Every row belongs to one group in each of 3 separate groupings. Each group adds its own fixed numbers to the row, and there is some noise. The rows also spread widely along 12 directions, which tell nothing about the answers.
Some rows, each with its group in each grouping after it:
[ -7 -13 -12   8  23   9  13  -2 -10  -2   0 -12 -15  -5 -10  -6 -21  12
   4  -2  -4  -8   6 -23  12   8   0  -9  -1 -15  19   9 -11   8] | guza N j_794
[-13  -4  -4   5  -1   3  -2   0 -10   4 -11  -1  -2  -6  -4   8   3  -6
   3  -2   9   0  -4  18 -11  -1  -2  -7  -3 -14  -2   4  -3  -6] | guza M j_112
[ -2  -4   1   0  -8  -7  -6   2   4   0  -6   1   3  -5   3  11   4  -1
   1  -4   6   7  -7  22 -12  -7   6   1   5   3  -6   5   6  -4] | Miv W j_112
[  3 -13  -3  -9   6 -10 -10  -8   9   2   6  -3 -12  -2   3   3   3   7
   5 -17  -6  -4   0  -5   3   9   7   3  -5   1   2  -2   2   3] | rivi D j_405
[  2 -12  -2  -2  -5  -6   1   2  -3 -10   9 -13  -8   3 -11  -6  -1   9
  -2  -3   7   4   3   1  -4   6  -2  -3  -3   5   5   7  12  14] | rivi V j_405
[  1 -13  -1   6   1   5   0   1 -10  -6  -4  -7   1  -1 -13  -3  -1  11
   0   7   6   0  -2   8 -18  -8   1 -14   9  -8  -1  18   9   2] | Miv D j_794
[ -4 -14  -6  15  28   6  10  -3  11 -17  10   5   3  -5   4 -10  -2  22
  -4   6 -11  -8  -7  -3   0  -8  -1   1  12   0   6  -6  10   1] | rivi V j_794
[ -4  -5 -10   0  -7  -1  -5  -4   1   0   8  10 -10  -6   9  -6  -3  15
   1  -5   5  13  -6   5 -12  -3   4   1   3  -7 -15  21   7   6] | Miv X j_112
[ -5  -6  -2   3 -19   1   1   9  -1   7  16  -8 -18   3  -1 -15  -8  -3
  -3   0  12  14   6   9  -5   9   8   5   1  -7  -3  17  -3  11] | rivi X j_794
[ -2  -5 -10   2  -3   5   0  -1   1  -2   9   2  -9   2   1 -14   2   7
  -6  -2  14  11  -6   0  -3  -1   2   6   3  -9  -5   5  13  10] | rivi W j_112
[ -3   4   4  -3  -7  17  -4  -1 -15   2   8   8  -3   6 -10 -16   6   1
  -4  -2  19   6   1   0  -1  -3   5  -6   2  -8  -3  10  13  -6] | guza N j_405
[-12   3   2  -4   0  16  -7  -8  -7  -4   1   6  -6  -3  -6  -2  20  -7
  -6  -2  14  -2  -6   7   9  -6  11   2   5   4   6 -16   1 -20] | guza M j_794
[-14  -4   5  -7  -3  -2 -13  -9   3   7   7  10  -9   1   4   9  12 -10
   0 -23   7  -2  -5  14  -2   8   5   4  -5   1  -7   1   2 -18] | rivi V j_794
[ -5  -9 -10  -7 -22  -3  -8   4  -5  -5 -16  -8  -8   2 -14  25  18   1
 -12 -15  33  17 -12  15  -4  -7   7   0   1   5   1   8  14  -4] | rivi V j_794
[ -5  -2   5   6   4   6   4   3  -2   1  -3   6   6   6  -9   5  -1   1
   0 -10   9   1  -1  -4   5  -3   2  -3   3  -1   6   4  11  -7] | guza N j_794
[  9  -6   9   6   4   4   6   8  16  -1  -6  -1  26   8  -5   4   4   4
   2   3   0   4   2   1   1 -18   6  -2   8   8   9 -10  11   1] | rivi M j_112
[  2  -7   0   2 -11  -6   0   7   3  -5   2   1   4  -2  -2  -5   6  10
  -3   3   3  12  -1  12 -14  -9   3   2   7   2  -7  12  15  10] | guza M j_794
[-12  -4 -10  16   2   0  17   7  -6  -7  -4 -18  -6   2  -9  -1  -4  -8
   3   7   8   6  -2   2   2   6 -10   1  -3  -2  14 -10   2   8] | guza W j_794
[ -7  -9  -9   3  -3   4  -3   4  -5   7  -6 -14  -9  -4  -6   3   6  -7
  -1   1   8   5  -3  13  -7  -1   4  -2   4 -14   2   1  -6  -1] | guza D j_794
[  1  -4   6 -11  -3   5 -13  -5   4   6  17  12 -10   1   4 -15   5   5
  -6 -12   6   3   0   1  -1   0  16   7   5  -5 -10  12   5  -4] | rivi W j_794
[-10   2  -2   1  -5   6  -3   0   1   6   9  10 -14   0   2  -3   0  -2
  -4 -11  11   8  -1   3   9   3  11   9   3   1   1   3   2  -7] | guza N j_794
[  6 -17  -1  -2   6  -6  -3  -2  13  -1  13   0   0   3  -2  -4   1  10
  -2 -15  -7   0  -4  -8   3   3   2   5   5  -1  -3   3  11   7] | Miv V j_794
[ 2 -4 -8  6 -4  2  5 10 18  5 -1 -2  4  9  0  8  2 -1 -2 -8 10 18 -3 -4
  8 -9  7  9  7  1  6 -5  8  4] | rivi N j_794
[ 12 -15  -5  -6   1  -5  -5   3  12   5 -10  -7  12   3  -4  10  12  10
   2  -9  -1   8  -1  -9  -1 -12   4   2   6  -3   1   0  13   6] | guza D j_794
[ -8   0   4  -3 -27 -10  -8   5 -12  -6  -4 -10  -9   5 -14  12  14  -9
  -4 -11  27   8  -5  32 -13   6   0  -2  -3   9  -4   7  20  -2] | rivi N j_405
[ -7   1   0 -11 -10  -7  -9  -7  13  14   8  13 -11   5  10  12   1  -6
   7 -28   5  13   4  -7   9   9  10  11 -16  11  -2   3  -1  -8] | rivi V j_405
[-10  -9  -9  -8   4   4  -2 -15 -16 -12   2  -5 -20   1 -11  -6   9   6
  -1 -13  16  -3  -6 -14   3  10  -5  -3  -7  -5   4   2  13   1] | rivi W j_794
[ -1  -1   1   4 -18  -5   7  11  -4   1  -9 -10   1  -1  -8   8  -7   1
   3   8  10  17  10  12  -8  -7   7  -5  -3  12   9  11  -1   8] | guza M j_405
[ -9 -12   0   8  -2 -11  -2  10   9  -6  21 -13 -23 -11   4  -6  -4  -2
 -11   0  -3  -4  -1  39  -2  14  11  12  11   6   3  -4  -8   5] | rivi V j_794

New rows. What belongs after each?
[ -7   3 -10   7  -4  16   2   0  -7  -1  -6  -6  -3   1  -7  -3  12  -4
  -2   9  19  11  -6   2   0  -9   1  -3   3  -3   8 -13   6  -6] | guza D j_405
[  1   1   3   9   3   8   8   6  24  -1  -7   5  25  11   3  14  14  -2
   2   3   4  14  -2  -2   9 -24   7   8   8  19  13 -22   9 -13] | rivi V j_794
[ -4 -14 -12  -5  11   8  -5  -8 -13   6 -11  -2   2   4  -9   0  11   2
   3 -15  10   0  -8 -16  -9  -1 -11 -10  -4 -33  -8  10  11  -1] | guza W j_794
[ -5  -1  13   1  -2   9  -6   0 -12  -9  12   5 -12  -3 -11 -12  -1   7
 -11  -1  16 -10   0  22   0   2  14  -4  11   5   4  11   8  -7] | rivi N j_112
[ -3  -3  -5  19  -1  -2  18  12   6 -17   1  -9   1   4  -6  -3  -5  11
  -2  13   8  11  -1   7  -2  -7  -3   3  11  13  12  -2  16  13] | rivi N j_794
[ -1 -11  -9  -7  -4  -3  -7   0   2   4  -1   0 -14  -3  -1   8  -1  11
  -4 -18   9   7  -2  -1  -1   1  11   1   1  -7  -2  20   4   4] | rivi N j_794
[  3  -9  13 -12  -6  -5  -7   1  -1   9  -1 -16  -2   3 -12   4   6 -13
   5 -12  -2  -7  13   3   8   6  11  -1  -4   4  11  -4 -11  -3] | guza M j_794
[ -4   1  12   8 -11  -2   3   9  11   2  23   0  -6   5   3 -17  -2 -11
  -2   4  -1   5   7  21  -1   6  10  11   6  10   1  -6  -1   1] | rivi M j_794
[-14  -3 -10   1   8   4   6 -12 -19 -16   8  -2 -18  -9  -2 -15  -2  14
   4   8   0  -2   5  -5  -4   6  -5  -7  -7   4   6   9   2   3] | guza V j_405
[ -1  -7  -3  -1 -13  -3  -1   8  -7   3  -3 -15  -8  -1  -9   1  -1  -3
  -4  -3  16  10   0   9   1   4   4   2   0  -5   4   6   3  11] | guza W j_112
[-6 -6 -6  4  0  1  4 -3  3 -1  1  7 -2  4 -2 -1  1  5  2 -9  7  9 -3 -8
 -4 -2 -1 -1 -3 -5 -2  8  9  2] | rivi M j_794
[ -1  -6 -10 -14  -3   5  -4 -13  -8  -5   3  -2 -11  -3   0 -10   7  16
   4   3   4   9   8 -13  -7  -7   5  -7  -8   3   0  15   1   4] | rivi V j_405
[ -8  -6  -7   0   0   9  -3   2  -5   4 -15   1  -4  -6  -5  17   1   6
  -3  -8  14   6  -5   1   3  -8  11  -3   4  -8   5   9  -4 -10] | guza X j_794
[-10  -3  -9  -5  -9   1  -7  -5 -10 -11  12   9 -24 -12   4 -16   7  17
 -12   1  13  10  -9  14 -11  -1   8   7   8  -1 -12  18  13   5] | guza W j_794
[ -5 -12 -11   1   9  -3  -4  -2  11   4  14   8  -8  -6  12 -10   2  10
  -2  -9  -9   6  -5   0  -6   1   1   7   4 -15 -11   8   3   6] | guza V j_794
[-15  12 -13  15 -19  14  13   8   0  -4   4   0  -6   1   4 -11   6  -4
  -6  23  24  31  -2  14   1 -14   3   9   5  13   7  -8   4   1] | guza V j_112
[  6  -5  -2  -8  -8   2  -3  -3  -2  -6   7 -15  -2   6  -4 -18  16   2
   0   7   8   8   4  -2  -3  -4   0   2   1   3   1  -6  12  12] | rivi W j_112
[ -7   0   2   4  -6  10   1  -2   2 -15  16  11  -5   5  -1 -15  10  11
 -10   0  16   9  -8   0   4  -5   5   8   9  13   0  -4  23  -2] | rivi X j_794
[ -4  -7 -12 -10   7   4  -5 -13 -14 -14  -9  -6 -17 -10  -8   5   5  20
  -1  -4   9  -4  -2  -6   0  -4   7 -10  -2   0   8  10   4  -1] | rivi N j_405
[  0   0  -8 -10  -1   6  -4  -5  -3   1  -7 -13  -2  -3  -1  -2  15   1
   6   6   2   7   7  -5   5 -10   6   0   0   3   8  -7  -3   0] | guza N j_112
[ -7  -7  -2  -4   1   9  -4 -11 -11   3  12   2 -12  -5   0 -16  -2   3
   4   3  -3   0   7   0 -12   1   5  -8  -2  -8  -5  19 -10  -5] | Miv V j_794
[ -8  -9 -13  -4   1   3  -3  -2  -4   1   0  -8 -16  -9  -1   1   2   4
  -3  -2   4   6   2   1   1   0   8   1   1  -5   4   7 -10   1] | guza V j_794
[ -6  -1  -6   7  -7   4   7   7  -2  -4   2 -11  -4  -1  -5  -3   1  -1
  -1  10  10  13   2   8  -1  -3   1   0   0   6   9  -3   1   5] | guza V j_405
[ -9  -1   1   8  -2  11   3  -1  -4  -2   8  -2  -8   7  -7 -11   5  -5
  -3   3  14   4  -2   5  -3   2   2  -1   4  -2   4  -3   7  -4] | rivi D j_794
[-14  -1  -6  12  -8  -1   3   4   6  -1  17   9 -15  -6  11 -11  -6   3
  -6   5   7  12  -4  26 -11   3   5   8   5   0  -7  10   2   4] | rivi V j_112
[ -6   5  -2   1  -5  14   6  -6  -6  -5  -4   1   1   6  -4  -7   5   1
   2   7  18  12   1 -10   4 -10   3  -3  -2   8   9  -3   8  -3] | rivi W j_112
[ -7  -1   4 -10 -10   4 -12  -8  -8  -1   0   1 -10  -1  -3   2  12   0
  -1  -9  15   1  -1   8   0   2   7  -2  -3   5  -1   2   5 -10] | rivi X j_112
[ -8  -9  -6  11  20  -2   6  -3   2  -3   7  -6  -5  -9   8 -12  -5   7
   9  11 -20  -9   4   5  -9   2  -2  -2   4  -7   4  -2  -7   4] | guza D j_794
[ 1 -5 -6 -3 -5  2 -2  0  0  2 -5 -8  1  2 -2 -1  8  0  1  1 11 11  0  1
 -5 -7  3  0  0 -6  1  1  5  5] | rivi W j_112
[ -2  -9 -11   4  -5  -5  -3   7   4   1   1  -1  -8   2  -4   7  -2   7
  -6 -17  15  10 -10  10  -4   4   1   2   3 -12  -7  11  16   8] | rivi N j_405
[-14   2  -5  13  -7  10  10   0  -6   2  -2   4   5   8  -4  -1   1  -8
   6   6  14  16  -2  -2 -11  -8  -7  -7  -4  -3  -1   6   4  -8] | Miv V j_794
[-11   2  -2  -2   1  -2  -5 -12  -5   3   6   5 -10   1   4  -5   7  -4
  10  -9   1   2   1  -1  -3   8  -4   1 -10   1  -2  -3   5  -6] | guza D j_405
[ -5  -9  -5   1   0  -2   0   1   8  -1   2  -9 -10  -3  -1   6  -2   0
  -2  -7   5   2  -1   8   7   4   7   3  -1   4  10  -4  -4   2] | rivi V j_112
[-12   0 -14   5  -3   3  14  -2  -9 -13  -6 -18 -14   4 -12   3   5  -2
   4   4  16   8   0  -7   6   2  -7  -3  -5  10  18 -10   6   5] | rivi N j_794
[ -2  -7 -12 -15   0   3 -16 -12   2  13  -6   1   2   2   8   4  23  -2
  11 -14   1   8  -4  -8 -11  -6  -2  -3 -10 -20 -14  -1   2  -8] | rivi X j_405
[-12  -3  -6  11  -2  -1  11  -5 -16 -14 -16 -10   1  -3 -14   9  -1   1
  10   6  10   2  -5   5 -12  -4 -11 -16  -6   5   9   2   5   0] | Miv M j_112
[ -4 -10  -9  -1  -2  13  -3  -1  -4  -3   4   4  -3   3  -6  -8  11  10
 -10  -3  18  11  -8   0  -8  -9   3  -3   7 -15  -7  12  13   0] | rivi V j_794
[  1 -11   6  -8 -16   0  -5   6  -6  10  11  -4 -19   7 -14  -3 -11   0
  -6 -25  17   7   6 -10  14  17  11   3  -3  -7   4  21   2   9] | guza X j_794
[-2  2  4 -2 -9 -1  0  2 -5  4  1 -3  1  1 -2 -8  3 -2  8  6  3  7 11  7
 -7 -3  3 -2  0  2 -1 10  2  4] | guza N j_112
[ -1   3   4  -9 -23   0  -6   1   2  -5   3 -12 -10   1  -4   2  15  -5
  -5   3  18  14   7  15   8  -5  15   7   2  28  12  -9   2  -2] | rivi V j_112
[ -3  -4  -2   5  -6   2   6   6   4  -3   3 -12   0   3   1  -8   4   2
   5  13   1  10   6   5  -7  -7   2   2   4   6   5  -2   0   6] | rivi X j_794
[ -5  -3  14  10  -6   1   4   8  -3 -16  13  -5   0   0 -10 -11   4   2
 -10   9  10  -3   0  27   3   1   3   3  11  20  10  -7  15   1] | guza V j_112
[ -4  -7 -11  11  14  11  10  -3   4  -7  -6  -9   6   0  -5   3   0   4
   4   6   1   2  -5  -7   4 -10  -4  -6   2  -1  13 -14   0  -2] | Miv V j_112
[ -6  -5 -13   2  -2  -5   4  -5  11   0  21   9 -11  -1  15 -20  -2  14
   3   1  -5  18   3  -8 -10   1  -2   9  -2   0 -10  14   7  13] | rivi V j_794
[-15  -4 -14  -2   4   6   3 -15 -20 -17   1  -7 -21  -9  -4  -9   4  11
   3   9   8   0   2  -1  -9   1  -4 -11  -9   2   6   6   0   0] | rivi V j_405
[ -9  -4  -6   8 -12  -4  11   8   6  -9  -6 -25  -5   6 -11  14  10 -14
  -1   2  15  11  -1  11   9   2  -2   6  -1  20  22 -24   2   2] | rivi V j_794
[ -1  -5   5  15   2  -2   6  12  16  -1  16   0   8   4   7 -11  -8   3
   3   7  -6   6   1  15  -7   0   1   6   7   0  -2  -4   6   7] | rivi X j_405
[-19   2  -3 -10   2  14  -4 -23 -23 -10  -2   2 -18  -3  -8  -5  14   1
   5  -1  14  -4   4 -10   1   0   2 -10 -11   8   9   3  -4 -19] | rivi V j_794
[  1  -2  -3   7  18  25   0   3  12   7 -11   2  14   4  -3  10   7  -4
  -3  -1  10  -2  -6  -2  15 -20  13  -3  12 -11  14 -20  -5 -18] | rivi N j_112
[ -3   1   1   1  -3   6  -2  -1  15   4  12   9   4   9   6 -11  13  -6
   0  -3   3  11  -2   2   0  -6   6  10   3   1  -5 -11   8  -6] | rivi M j_794
[  0   0  -8  -9 -11   2  -2  -5  -3   6  -6   0  -1  -2   4  -3   3   6
  11   7   2  19  11  -8 -15 -14   7  -7  -8   0  -2  17  -5   4] | rivi M j_405
[  0   0   5 -10 -18  -6  -5  -3   2   5   5  -1  -6   5   0   3   0  -1
   9 -12   5  13   7  -8   2   4   7   2 -10  16   1   7   3   0] | Miv X j_405
[  7 -16 -13 -20   2   4 -18 -10  -4   9 -10  -4 -14  -6  -6   8  10  13
  -3 -22  10   1  -4 -17   8  -2  13  -3   0 -18  -1  11   1   2] | guza D j_112
[ -8   0   1   4 -12  -4   3   3  -3  -1   5   2 -10  -2   2  -3  -5   5
   1  -3   9  11   1   6   1   4   3   5  -1   8   2   9   6   6] | guza X j_112
[-10  -2 -19   3  -4   5   0  -6  -9  -9   1  -4 -14  -7   2 -12  18   8
  -2  13  11  13  -8   7 -15  -8  -3   2   7  -5  -6  -1  11   5] | guza D j_794
[ -5   4 -26  -4 -15   3   1  -9   1   4 -15  -7  -6   1   7   5  16   0
  11   8  16  30   0 -13  -9 -14  -2   0  -9   2   1   0   3   5] | rivi D j_112
[-2 -6 -3 -2 -9  1 -4  0  3 -2  5 -1 -4  1 -2 -2  9  3 -6 -5 13 10 -3  9
 -2 -3  5  4  3  4 -1  1 11  3] | rivi V j_112
[ -3  -8 -11   3  -5  -2   3   0  -9 -10 -10  -9  -4  -2  -9   4   6  12
   0   2  13  10  -6   2  -8  -5  -4  -5   0   1   4   5  18   9] | guza D j_405
[ -7  -2 -14   0  14   7   0 -15   2   1  14   6  -5   6   7 -22  10   1
   9  -6  -3   2  -2 -18  -2   5 -12   1  -5 -16  -8  -8  11   3] | rivi N j_112
[  0 -10 -25 -12  -8   1  -7  -5  -6   4 -12 -10  -4  -3  -1   4  18   6
   4  -2  10  20  -2 -10 -13 -11  -3  -6  -8 -15  -7  10   4   8] | guza V j_405
[-13  -4   2   0   8   8  -6  -9  -8 -13   8  -9 -16  -3  -6  -5  12  -4
  -4  -5   9 -15  -7  12   9  11   2   1   2   2   9 -22   2 -10] | rivi X j_112
[ -1  -3   2 -10 -15   5  -5  -1 -13   5   6   0 -13  -2  -5 -10  -5   8
   0  -2  12  11  10  -5  -2   0  11  -4  -4  -2  -1  24  -1   5] | guza X j_405
[-10  11   8  -1 -19  14   0  -1 -13  -6   2  -4  -5   3 -10  -6  15 -10
  -4  10  24  10   6  14   6  -7   9   0   0  21  12  -9   3 -12] | guza V j_112
[-11   1  -5   3   4   3   3 -10  -5   1   2   2  -6   4  -1  -3   5  -4
  11  -8   4   3  -2 -11   0   7  -9  -2 -12  -1   3  -7   9  -4] | guza D j_405
[-6  5 -1  7 -5  9  3  2  4  4  0  8  9 11  1 -4  8 -8  3  0 16 16 -5  2
 -6 -9 -2  2 -2 -6 -4 -6 13 -8] | rivi W j_405
[ -5  -8  -7  -1   3   3 -11   2  10   2  -7   2   2  -6   2  17  17   0
  -8 -12  10   5 -15  17   5  -9   8   8   8  -4  -1 -12   6 -10] | guza V j_112
[ -8   2   6   7  -7  -2   2   5   4   0   6  14  -1   1   0   2  -5   1
  -1 -10   9   8  -3  10   1   2   6   4  -1   7   0   4  10  -3] | guza M j_405
[  4 -14  -6  -9  12  10  -5  -5   1   6 -16 -14   6   7 -13  13  15  -6
   3 -15   9  -4  -4 -17   9  -5   3  -6  -3 -15  10 -12  -1  -8] | rivi W j_794
[ -1  -4  -7  -4 -16  -1  -5   3  11  11   7  -7  -4   9   6  -5  12  -8
   4  -4   7  20   2  -1  -4  -1   2   9  -1  -5  -7  -2   3   5] | rivi X j_794
[-15   1  11   7  -5   0   1   0  -6   0  27  -3 -21  -2   3 -24  -5 -10
   2   2  -3  -4   8  16   1  20   3   8   0   4   0  -1  -5   0] | guza X j_794
[ -3  -9  -1  -9  -1   2 -14  -5  -1  -1   6   7  -8  -5   0  -1  10   9
  -8 -12   8   0  -6   9   2  -1   9   3   5  -4  -7   7   9  -4] | guza V j_112
[ -1 -10  -7   5   3  -7   2   7  15   4   5  -1   3  -1  10  -1   2   6
   4  -3  -9  11  -1   1  -4  -2   0   9   5  -5  -4   0   5   9] | guza X j_794
